Every row belongs to one group in each of 5 separate groupings. Each group adds its own fixed numbers to the row, and there is some noise. The rows also spread widely along 17 directions, which tell nothing about the answers.
(in the rows, 128 means zero)
Some rows, each with its group in each grouping after it:
[112 134  54 132 126  51 190 122 195  98 134 174 173  61  52  80 173 144
 136  83  65 161 230 117 164  93 125 118 194 199 141 153 135  98 111 119]
(2) gofom U (2) (5)
[102 168 149 102 156 153 112 160 133 129  82  86  76  80 132 154 112 103
 164 144 104 130 104 135 136 162 162 192 103 125 137  87 142 116 131 114]
(2) kabi G (1) (1)
[106 148 185 110 151 168 148 143 178 144  85  90  99  98  61 133 126  87
 165 130 134  77 128 112 173 141 166 231 176 113 138  90 103 122 101 104]
(0) zaka U (0) (0)
[135 158  98 121 128 132 116 112 145 114 116 149  76  82 169 143  81 130
 131  89 139 109 120 113 137 137 140 126 135 186 113 143 196 117 145 117]
(1) gosiv G (0) (3)
[146 128  63 127  67 106 138  82 173  62  97 208 104 132 136 132 117 102
 160 107 170 156 148 112 120  92 132 111 156 124 191 149 176 113 142 143]
(1) Zopiz W (2) (4)
[123 177 115 112 137 125 113 131 137 148 119 103  88  94 160 145 120 138
 111  99 123 119 117 147 138 139 152 134 123 169 100 129 115 132 152 138]
(0) zoz W (1) (2)
[120 115 134 132 173 110 147 142 148 108 134  96 138 147 171 112 143 156
 117  97 156 184 140 129 115 145 125  95 104 110 124 129  81 158 123 130]
(1) Zopiz W (2) (4)
[112 167 112 113 115 121 119 146 170 109 131 103 105 102 147 137 134 135
 136 130 134 131 154 129 163 148 131 140 143 171 104 113 139 118 165 135]
(1) gosiv U (1) (0)
[108  90 134 170 168 139 107 104 138 145 184  73 123 139 152 108  90 166
 111 103 159 115 123 121 143 179  94 109 144 107  63  81 109 164 126  83]
(0) kabi U (2) (5)
[134 155  93  89 113 142 140 164 120 101  59 165 122 106 127 108 121  90
 163 117 144 171 114 142 136 133 137 110 109  87  60 109  95 131 164  75]
(2) gofom U (2) (1)
[134 156 115 107 143  93 140 101 145 133  80 121  69  80 132 129  97 136
 120  82 115  98 118 128 129  93 145 167 131 123 174 147 145 146  95 124]
(1) zaka U (0) (3)
[140 116  86 151 116 155 133 124 136 100  98 179 116 131 137 112 113 109
 158 105 174 158 131 134 130 122 102  92 138 114 112 124 132 149 156  97]
(1) zoz U (0) (2)
[ 96 123  95 142 126 166  95 156 134 142 114 108 155 114 166  98 163  98
 138 118 161 172 156 192  72 154  73 154 108  46  86 120 150 144 171  63]
(1) gofom W (2) (0)
[135 101  98 122 132 106 118 126 122 142 140 108 140 101 140 121  73 136
 132  85 125 144 112  91 130 162 157 105 143 159  98 140 189 107  85 108]
(0) gofom U (2) (3)
[147 128 103  93 148 111 146 176 143 123 122 111 120 135 168 133 150 128
 148  85 169 158 128  88 102 148 151 115 128 149 138 180 165 119 119 156]
(2) zaka U (1) (0)
[131 157  81  89  76 128 118 157 149 174 115 116 119 137 137 132 165 123
 145  90 194 121 161 122 121 125 122 133 172 119 157 166 153 120 145 141]
(2) Zopiz U (2) (5)
[114 106 113 110  64 157 127 132 154 147 109 109 171 187 134  93 187 102
 138  98 252 190 165 157  96 129  94 121 174  39 156 150 101 140 143 103]
(2) zaka G (2) (0)
[139 149  82 118 128  84 137  85 135  91 106 186  95 110 125 100  76 134
 160 113 111 122 119  96 148 121 143  94 128 157 115 122 120 124 155 122]
(2) kabi U (2) (1)
[133 160 136  63 129 119 143 146  95 134  56 147 114 111 123  90  75 126
 159 115 133 118 110  92 126 126 159 120 135  89 134 127 119 132 121 119]
(2) gosiv W (0) (0)
[141 120  93  80 146  72 136  92 154  96  95 115  78 148 140 123  87 129
 152  87 168 143  77  78 120 135 166 117 113  99 141 148 112 127 111  99]
(0) Zopiz U (2) (3)
[131 122 115 122 186 150 134 126 128 129  92 144  84 125 142 139 104 134
 155  95 158 128 102  96 100 141 142 118 107 136 159 152 140 140 124 115]
(1) gofom W (2) (5)
[118 128 111  92  77  80 127 118 150 120 135  98 145 116 140 102 111 156
  99  94 149 145 169 113 129 133 124 117 178  96 137 132 170 125  89 125]
(1) gosiv U (2) (1)
[129 146 140 117 105  68 123 115 161 113 145 108 141 125 148  53  83 132
 159 154 117 114 164 127 159 147  97 147 127  92 115  84 163 158 144 127]
(2) zaka W (0) (4)
[102 146  77 150 121 120 130 132 186 123 133 134 148 127 110  98 197 100
 164 132 135 140 183 173 124 132  95 165 141 113 126 121  98 128 192 118]
(2) gofom W (2) (0)
[135 164 140 150 124 172 149 146 120 117 117 161 120  77 137 148 131 139
  94  98 115 124 150 147 164 110 152 105 174 169  92 120  99 142 128 155]
(2) gosiv U (1) (1)
[123 124 176 160 156 125 143 125 113 135 143 116 150 128 139 112 109 162
 117 127  91 113 146 114 146 132 158 120 168 136 143 119  94 151  99 185]
(1) Zopiz U (1) (0)
[127 168  99 127  83 110 126 105 130  76  75 197 137 101 156 119 148  92
 141 137 101 172 156 184  80  81 142 140 129 100 164 146 132 125 176 168]
(0) gosiv W (2) (1)
[112 147 132 148 119 194 127 136  80 112  93 191 149  81 119 152 117 120
 129 129 103 167 152 141 111 124 149  84 162 171 128 131 122 105 159 146]
(0) zaka W (1) (5)
[147 122 129 153 124 113 158 149 120 145 162 127 156 124 135 117 135 141
 108  92  98  91 131 129 138 133 164 120 201  99  91 124  84 149  99 177]
(2) zoz G (1) (3)
[127 159 149 109  97 135 114 117 137 161 107 100 118 116 130 101  96 122
 132 119 161 119 135 142 173 131 129 138 151 134 107 103 123 146 133 111]
(0) zaka U (0) (2)
[135 148  76  87 128 107 139 139 131 193 124 122 121 113 127 110 131 145
 113  45 146  71 119 113 119 139 148 124 172 122  68 173 100 126 123  99]
(1) gosiv U (2) (3)
[112 133 120 157  61 180 120 126 142 165 132 150 145  92  79 126 125 115
 144 125 144  90 195 130 160 121 109 158 236 128 160 110 191 111 113 131]
(1) kabi U (1) (5)
[ 99 117 129 126 134 116 127 102 126  86  86 140 118 137 115 121 110 146
 124 126 135 154 146 114  84 113 120 121 151  56 208 122 113 144 118 131]
(1) zoz U (2) (2)
[126 172 129 135 102 179 119 154 144 149 124 124 101  87 140 159 127 113
 119 112 139  81 141 150 160 140 136 159 169 129  86 108 132 127 145 122]
(1) Zopiz W (1) (3)
[108  98  87 159 137 107 125 143 185 133 136  84 129 116 105 128 175 101
 166 125 120 148 152 157 127 137 119 193 141  96 168 109 147 135 109 121]
(1) gofom U (2) (5)
[115 165 107  94  93  80 126 112 126 120 112  99 132 132 143 132 132 165
  94 113 128 161 133 152 149 129 167  81 146 132 103 123  33 128 153 146]
(1) gofom U (1) (3)
[107 152  80 107 117 151  98 118 159  78 104 159  67  73 125 171  87 102
 151 118 127 107 121  98 114 160 136 150 136 153 100 119 210  83 167  78]
(1) zaka U (2) (1)
[100  99 134 161 135 162 106 105 134 173 160  88 149 132 114 138 128 137
 115  98 153 126 133 131 122 169 141 127 174 128 129 124 123 126 108 116]
(2) gofom W (2) (5)
[135 135  79 117 127 127 136 180 117 138 136 144 134  86 122 128  95 148
 163 106 117 130 169  72 151 155 122  83 158 203 147 134 216  95 119 151]
(2) zoz W (0) (3)
[126  85 147 167 114 136 145 107 171 101 170 142 195 191 145  63 139 133
 136 118 197 149 185 116 127 149  84  95 184  77  97 127 110 157 144 114]
(1) Zopiz U (2) (0)
[121 128 151 114 126 142 120 135 132 116 142  97 129 129 161 126  94 133
 104 101 153 114 109 106 123 179 160 122 168  98  57 118 130 126 122 104]
(2) gofom G (1) (0)
[110 154  74  75  61  97 117 132 109  70  84 162 153 105  95 129  91 109
 163 149  98 174 130 105 138 153 178  79 156 129 100 103 106  67 175 111]
(2) gofom U (0) (3)
[140 132 135  96 124  79 143 146 173  88 109  88 124 116 167 123 142 104
 139 105 139 171 124 133 123 129 168 160 128 110 130 141 153 137 102 142]
(2) gosiv U (0) (5)
[124 146 143 138 159 162 110 122 121 127  88 139 111 140 169 124 123 111
 160 138 149 152 103 151 108 149 139 126  80 137 111 131  98 151 183 125]
(1) gofom U (1) (4)

New rows, each followed by its group in each grouping:
[122 121 133 102 121 100 115 101 147  74 117 143 101 161 139 113  63 131
 151 141 147  90 122  64  92 154 128 138 159  46 171 113 176 134 127 133]
(1) zoz W (2) (2)
[116  70 114 163 145 160 141 127 148 109 102 134 142 117 126 124 139 108
 151  93 161 204 143 129  98 122 122 129 144 112 187 145 175 129  77 111]
(1) zoz G (2) (0)
[111 126 105 130 170 107 148 137 129  95 134 131 127  81 135 118  99 166
 106  88  97 150 155  96 127 137 127  93 139 142 119 126 143 123 106 113]
(2) Zopiz W (2) (0)
[103 147 120 121 143 138 114 153 118 160 125  86 116 113 136 146 126 155
 120 116 122 115 137 133 128 157 137 132 137 120 137 106 108 133 126 141]
(1) gofom W (2) (1)
[145 152 118 108  98  87 132 113 125 166  99 126 120 131  95  83  75 129
 192 157 109  99 118 115 204 130 157 131 143 133 153  85  98 141 118 154]
(1) gofom W (1) (3)
[ 95 131 118 118  79 120  93 110 134 137 123  85 143 129 142 135 134 126
 117 125 144 155 147 153 103 144 139 140 155  95 155 122 133 112 133 140]
(1) zaka W (2) (0)
[126 120 147 174 165 155 141 122  96 161 157 148 149 150 133 115 121 155
 116  99 122  83 127 120 117 145 142  98 177 113 111 124  47 153 139 161]
(2) kabi G (2) (3)
[125 154 100 139 128 133 139 152 137 132  91 162 150  94 104  97 157  74
 186 143  87 132 145 182 126 126 135 174 124 108 106 108 105 131 172 122]
(0) gofom W (0) (1)
[168 104  67 144 109 117 145 123 135 154 134 144 117 127 115 136 114 110
 163  71 152 113  96  97 164 130 174 103 174 160 119 147 128 118 101 138]
(2) Zopiz U (0) (3)
[100 166 152 110 108 129 124 122 156  72 119  95 116 144 171 149 154 153
  89 130 172 170 160 148 122 131 131 116 147  93 150 117  71 137 165 153]
(2) Zopiz W (1) (0)
[124 120 132 204 135 180 121 127 142 147 165 138 144  81 145 148 133 118
 113  93 106 113 150 160 148 142 138 132 176 194  66 130 156 130 134 129]
(1) Zopiz U (0) (5)
[113 161 110 109 133 123 132 120 125 130  90 150 107  99 129 104  96 152
 121 109 126 114 150 128 127 117 110 117 131 101 131 117 116 149 140 105]
(1) gofom W (2) (4)
[107 186  92 105  50 128  68 105  85 150 117 144 127 116 168 128  90 139
 121 142 123 100 140 158 105 147 125 100 149 110 105 118 138 113 209 143]
(1) Zopiz W (0) (1)
[136 126 163 163 185 150 168 142 171 145 114 121 121 107 108  98 147 118
 164 115 137 125 158 136 176 109 120 172 143 160 155 116 115 173 102 137]
(0) gosiv U (0) (5)
[128 143 121 106 130 102 110 124 142 164 105  67 101 110 166 135 122 140
 118  87 152 150 116 136 130 123 159 150 116 149 167 154 161 131  92 147]
(2) gofom U (2) (0)
[144 121 131 181 118 135 136 105  97 159 135 169 155  97 118  98  83 134
 148 130  76 113 141 136 164 120 153 105 170 171 138 114 143 143  99 177]
(1) gosiv W (1) (1)
[110 132 115 101 131 134 129 171 114 153 110 106 140 131 100 139 147 137
 156 115 137 139 141 104 120 155 152 112 165 127 152 133  96 113 137 147]
(2) zoz U (0) (5)
[133 126 106 148 130 133 119 126 122 130  97 153 126 107 136 114 114 101
 184 133 104 157 127 138 128 124 142 134 115 145 142 127 157 131 137 133]
(1) Zopiz U (2) (5)
[109 163  94  97  61 139 130 182  99 113  63 137 150  63 140 126 153 114
 105 110 115 193 166 185 116  97 132 125 161  66 111 119 126 124 126 116]
(1) gosiv U (1) (0)
[158 117 104 111 167  71 171 111 154 119 109 142 121 146 162  65 126 149
 142  71 172 163 131 104 113 106 121  96 114 118 147 182 125 167 107 131]
(2) zoz W (1) (0)
[141  92 157 150 170 103 151  84 125 110 136 142 143 117 141  88  60 148
 121  91 110 127 121  77 120 136 152 105 151 134 127 157 168 143  64 117]
(1) Zopiz U (1) (3)
[ 96 153 193 139 153 168 110 132 153 122 134 104 144 111 151 117 128 130
 120 134 136 123 167 140 117 164 113 153 144 138  94 120 142 139 170 114]
(2) zoz U (0) (5)
[144  53 143 210 229 121 160 143 161  89 198 109 150 155 152 105 132 141
 162 117 120 150 130  95 138 174 122 110 120 148 119 106 125 172  95 155]
(2) gosiv U (2) (1)
[135 151 138 126 140 114 130 159 122 108 102 114 107  78 157 125 100 141
 132 127  91 146 135 134 148 117 138 133 119 127 130  98 151 152 107 151]
(2) zoz U (2) (5)
[164  70  82 163 127 137 117 129 103 156 145 128 103 147 143 139  81 116
 179  98 163 108  73  90 134 156 150 107 154 116 139 122 171 138  94 147]
(2) kabi U (0) (5)
[167 105  98 147 147 140 206 193 130 139 108 162 145 115 140  97 174 142
 100  41 168 128 172 138 116  79  98 115 180  41 131 157 114 190  57 136]
(1) gofom U (2) (1)
[119 147 140 116 115 196 104 140 125 161  94 103  83 106 136 172 109 100
 135 106 165 109  92 138 137 158 166 158 145 123 107 107 132 121 125 109]
(1) zaka G (2) (1)
[108 107 107 178 128 147 126 148 156  79 145 130 143  77 119 157 141 104
 145 129  93 170 160 134 128 145 141 146 162 151 142 108 183 102 114 142]
(2) zoz W (1) (0)
[142 154 160 103 101 115 159 113 136  84 107 187 167 116 133  93  91 143
 128 120 129 161 178  88 145 114 158  78 172 175 141 151 159 113 121 165]
(2) gofom W (2) (5)
[105 162 101 116  86  88 102  90 135  90 116 133 119  99 154 121 107 142
 116 134 111 150 161 156 119 116 118 115 141 135 133 117 142 124 180 138]
(0) zaka U (0) (5)
[131 108 128 180 202 105 141  88 118 155 155 145 129 119 155  85  82 183
 123  83 102 100 144 105 109 126 107  97 123 159 157 154 148 170 107 145]
(1) Zopiz W (0) (4)
[137 114  97 193  83 136 107 108 131  93 136 154 122  85 149 147  98 101
 147 139  95 151 136 155 159 108 142 134 155 145 140  89 176 124 122 166]
(0) Zopiz U (2) (0)
[121 111  96 108 158  63 137 124 169 115 149 104 143 168 111  82 125 117
 186 126 127 124 115  91 128 183 149 131 129 110  97 119  85 123 157 106]
(0) Zopiz W (0) (2)
[ 96 117  74 112  74 128 133 149 149  85  96 101 145 102  91 166 181  82
 128 105 138 200 130 168 118 134 177 143 178  64 122 100  70  89 123 101]
(2) gosiv W (0) (0)
[137 123 124 137 142 100 133  74 154 159 117  99  90 141 137 104 112 141
 133 101 158 112 103 145 146 119 139 146 132 106 159 126  95 173 100 131]
(1) gosiv W (1) (1)
[151 146 135  90 153  63 139 128  99 168 127  87 116 148 193  79  88 196
 108  84 150 113 125 107 122 127 126  88 119 113 138 148 109 175 108 169]
(0) kabi U (0) (1)
[170  93 139 154 137  97 132  87 144 132 125 109 100 161 174 123 101 132
 137  87 170 150  95 109 128 105 159 126 132 126 213 156 164 171  55 191]
(2) zoz U (2) (2)
[138 116 109 152 174 154 121 177 110 125 151 131 115 114 164 177 117 127
 150 103 113 118 118  83  99 171 160 115 133 166 151 148 186 107 117 175]
(2) Zopiz W (2) (3)
[155 135 197 152 153 131 162 134 131 213 163 113 179 160 170  42 126 170
 106  85 164  73 174 127 151 122 110 125 176 124 106 147 100 193  92 177]
(1) kabi W (2) (0)
[118 111 115 160 147 139 122 129 127 167 142 101 122  85 128 122 106 142
 115  82 118 105 125 139 142 144 129 137 165 125  86 114 140 149 100  96]
(1) gosiv U (0) (5)
[147 132 130 161 143 133 145 127 159 124 177 138 144 161 180 110 154 143
 110  86 171 102 155 130 121 138 114 105 162 116  93 152  95 161 156 154]
(2) Zopiz W (2) (3)
[121 146  55 145 124 114 137  92 152 143 132 191 110  86 105 115 131 141
 121  63 118  85 163 118 122 103 116 120 181 170 126 166 144 119 153 116]
(2) gosiv U (2) (4)
[103 148 128  96 119 124  93 103 118 163 140  89 110 146 152 165 107 164
  97  92 157  81 120  93  83 165 162 123 169 119 159 163 128 105 136 150]
(1) Zopiz W (2) (3)
[131 114  91 168 136 106 158 117 146 156 150 137 141 127  83  89 130 159
 159 110 131 116 181 112 188 113 110 105 185 170 186 110 103 146 110 168]
(2) gosiv W (0) (0)
[117 142 109 115 132 125 151 154 132 145 116 122 119  91 113 114 125 140
 127  93 117 106 152 113 139 126 132 142 177 107 137 126 136 131 104 124]
(2) Zopiz G (1) (0)
[102 116  76 164 113 139 105 109 136 121 139 144 137 173 129 133 156 128
 154 143 156 132 148 147 104 146 109 111 154  93 157 112  75 132 195 151]
(1) gofom W (2) (0)
[144 147  97 133 117 175 105 161 140 161 129 114 101 128 165 163 138 110
 167 110 184 148 119 131 160 164 141 109 114 199 113 128 157 118 159 145]
(2) Zopiz W (2) (1)
[114 119  89  96 109  93 154 159 146 101 104 122 152 113  95  74 122 137
 152 114 149 183 180 113 143 130  91 103 152  74 149 102 141 132 107  86]
(2) zoz W (0) (2)
[110  92 100 167 152 101 112  94 116 149 167 119 151 123 142  97 103 152
 125  99  94 124 130 127  89 156 125 112 146 126 118 132 145 134 123 133]
(0) zoz G (2) (1)
[113 145 125 137 188 146 145 167 106 136 125 160 141  93 128 121 134 138
 120  98  81  99 148 115  78 145 138 133 148 122 120 154 132 130 137 133]
(2) gofom W (1) (2)
[149 152 139 158 158 161 150 158 140 158 100 133  95 107 156 117 146 108
 154 106 138 111 129 158 155 100 128 170 130 131 149 121 122 177 117 164]
(2) gosiv G (2) (0)
[158 122 100 134 102 139 143 128 151 173 105 138 107 110 117 121 113  98
 157  77 162  94 111 121 155 113 158 158 177 121 129 139 157 136  79 130]
(1) zoz W (2) (0)
[107 123 157 124 109 136 125  90 138 136 124 107 115 136 100 122  90 142
 111 117 153  78 129 114 132 139 136 152 200  45 140  90  94 143  98 109]
(1) kabi W (2) (5)
[102 162 135  92 100  81 106 101 130 112  98  97 121 125 131 129 117 119
 140 143  98 128 117 140 107 140 176 162 138  86 151 118  99 113 152 145]
(2) Zopiz U (0) (1)
[109 140 147 129 141  95 146 145 168 129 151 114 156 121 124  91 140 148
 131 121 105 104 192 113 131 139 118 158 168 125 144 126 138 140 122 157]
(1) gosiv U (2) (4)
[125  89  84 177 149 155 144 122 178 107 166 156 114 175 118 122 155 123
 160 112 198  86 156 103 115 142  78 138 185  70 156 119 110 155 160 132]
(0) gosiv W (2) (0)
[107  89 109 165 129 129 133 147 143 134 154  98 163 122 100 127 153 112
 137 111 103 127 135 147 128 162 142 150 176  68  88  94  92 129 105 107]
(1) Zopiz U (2) (1)
[129 140 167  99  88 140 113 168  97 128 110  84 130 127 142 143  91 125
 134 142 132 116 110 114 147 159 174 136 169  70 129  82 129 132 101 165]
(2) gosiv U (0) (1)
[145 126 151 138 189 121 132 108 138 124 106 125  91 155 152  98  79 128
 193 142 142 118  92  96 155 149 143 129  90 149 149 109 110 162 137 144]
(1) Zopiz W (0) (0)
[ 84 159 128 115 139 114 110  91 140 171  87 124 130 100  79  84 113 126
 161 141  86 103 156 141 123 135 125 179 130 128 157 122 124 122 149  98]
(1) gofom U (2) (1)
[163 118 116 134 128 111 128  89 140 118 115 140 110 166 205 109 113 131
 136  93 197 162 106 135 104 116 134  96 104 120 158 164 146 169 123 159]
(1) gosiv W (2) (1)
[103 138 122 126  90 128 122 138 105 112 126 109 116 104 116 133  86 183
 114 144 128 144 176 108 169 128 110  83 185 106 194  72 135 135 108 156]
(2) Zopiz G (1) (5)
[ 91 134 174 119 130 147 116 105  99 120  79 119 134 106 131 132  93 148
  94 114 116 177 135 131  99 123 159 115 147 116 178 127 123 125  94 131]
(1) zoz G (2) (2)
[158 125 120 152 126 102 154 125 162 157 132  79 103 113 143 144 150 130
 120  78 145 136 119 162 183  95 170 148 156 144 157 122  90 163  69 174]
(0) Zopiz W (0) (5)
[ 92 174 130 104 126 110 138 114 141 152 124 127 139 103  92  74 126 143
 127 120 103  87 170 136 140 142 119 152 172 105  90 109  82 128 162  94]
(2) kabi G (1) (1)
[172 122 150 148 169 222 144 201  86 133  77 141 105 127 189 190 132  93
 162  93 171 183  63 133 127 143 197  95 100 178 118 146 113 141 113 177]
(1) zoz G (0) (3)
[130 138 129  81 111  88 126 100 119 144 115 108 138 138 167 104 103 157
  83  61 171 146 124 112  96 129 161  91 156 112 135 178 129 136  99 130]
(2) gosiv W (0) (2)
[123  92  75 130 137 162 137 110 136  96 113 162  78 139  90 166  80 134
 149  88 179 110  95  52 142 153 150  83 181 121 124 118 109 108 121  90]
(1) Zopiz U (2) (0)
[125 120 141 110 137 112 141  98 119 124 108 129 122 116 101 116  64 147
 126 101 122 108 107  81 151 142 173 109 171 127 118 120 102 125  92 112]
(1) gosiv U (0) (3)
[161  85  85 156 190 111 143 125 120 140 143 156  93 145 134 118  89 139
 190  96 137  89  97  58 118 143 138 108 139 153 174 154 169 150 110 161]
(2) gosiv U (0) (5)
[131 104  93 159 137 129 168 146 148 166 170 153 164 106  69  82 139 120
 152  87 110  64 165 105 137 147 118 151 214  97  96 124 138 129  98 110]
(2) kabi W (1) (1)
[138 153  85  87  46  69 113  97 153 161 126 126 112 130 141  97  97 135
 139 105 152  96 150 109 137 119 142 143 191 129 185 157 213 117 109 162]
(1) gosiv G (1) (2)
[107 118 121 126 164 156 110 131 106 116 114 108 105 134 162 143 114 142
 113 103 161 152  95 131  92 161 126  96 117  75  85 115  75 154 156  87]
(2) gosiv U (2) (5)
[146 144 114  84 138  94 150 153 140 121 122 103  92 127 180 114  98 189
  99  73 182 129 151  84 143 125 107  84 137 110 138 140 151 158  95 136]
(1) Zopiz U (2) (1)
[129 147 100 125 109 114  98  73 119 132 130 157 111 104 165 101  65 129
 119 103 120  97 112 135 112 142 128 112 131 131  63 131 161 130 166 100]
(0) zaka W (2) (1)
[157 102 101 160 165 212 164 211  66 210 113 165 144 106 105 112 130 127
 162  77 149 113 132 114 143 130 115  86 164 123 116 126 117 162  90 132]
(2) zaka W (2) (5)
[ 87 158 123 115 107 143 122 114 143 112 112 140 137 111  95 121 139 131
 118 125 129 122 164 143 120 138 121 130 176  75 105 105  68 121 174  88]
(2) Zopiz W (2) (5)
[106  97 156 165 191 193 103 185  59 173 106 108 163 140 159 115 133 102
 189 149 113 160 102 144  66 174 139 140  96  94 153 124 132 148 142 148]
(2) gosiv G (0) (0)
[109 145 163 141  95 141  81  70 146 138 127  83 101 151 163 139  88 145
 107 139 172 110 123 141 145 141 136 143 152 117 149 101 123 148 141 148]
(1) gofom U (2) (0)
[104 104 137 165 120  39 129  66 184  89 171  84 158 145 126  86 129 152
 128 144  93 143 171 147 136 133 121 151 161  97 180  97 105 148 119 164]
(1) zoz G (0) (3)
[ 79 142  95 153 105 138  99 105 141 142 110  91 115  58 121 145 131 134
  90 103 101 156 150 194 137 117 126 159 151 126 128  96 129 120 120  96]
(1) gofom G (2) (0)
[115 134 147  97  96 139  98 121  98 172  87  72 110 131 141 126  84 149
 139 132 165 167 104 132 147 146 154 106 133 116 164 107 121 141 102 135]
(1) zoz G (1) (5)
[139 126 213 156 165 141 156 100 165 137 123 130 142 171 130  70 124 125
 160 137 160 105 155 108 155 116 126 160 152 120 178 130 100 178 113 168]
(2) Zopiz U (2) (0)
[141 146 131 152  87 114 128  97 151 137 104 150 135 104 139  75 113  86
 157 134 106 116 136 180 156  98 131 179 146  94 118 105 140 160 125 129]
(1) gosiv G (2) (3)
[121  76 125 140 188  94 175 136 150 117 141 114 143 149  97  60 100 147
 156 104 118 113 125  88 144 159 116 124 145  39  94  82  61 172  89  79]
(1) Zopiz G (2) (4)
[181  84 109 167 148 129 163 126  78 133 130 187 163 133 156 129 106 133
 141  63 128 175  95  89 119 120 205  38 153 199 129 182 122 128  78 193]
(2) kabi U (1) (4)
[ 89 148 146 135 125 124  88 132 136 123 108  53 104  73 159 150 116 127
 116 141  97 159 135 183 132 139 130 177 111 102 136  81 153 137 123 110]
(1) Zopiz U (0) (5)
[131  85  49 132 109 150 175 144 143 123 109 199 154 127  41 106 139 113
 183  81 175 142 166  74 142 125 116  81 214 123 140 146 121 102 124  84]
(0) Zopiz U (0) (5)
[134 129  79  97 125 110 152 151 151 197 147  86 103 116 102 127 128 173
 105  35 179  75 149  72 165 132 135 116 206 141 133 155 129 123  72 123]
(2) Zopiz U (2) (0)
[ 91 137 163 114 122 161  87 113 106  93  90  81 102 112 161 163  74 136
 102 134 140 177  88 143 122 164 157 108 113  88 100  75  90 129 134  92]
(1) zoz G (2) (3)
[109 149 112 134 129 134 108 131 156 167 121  96 123  99 112 125 140 111
 163 116 125 134 139 148 153 150 139 155 127 183 112 119 127 118 156 116]
(2) zoz U (0) (4)
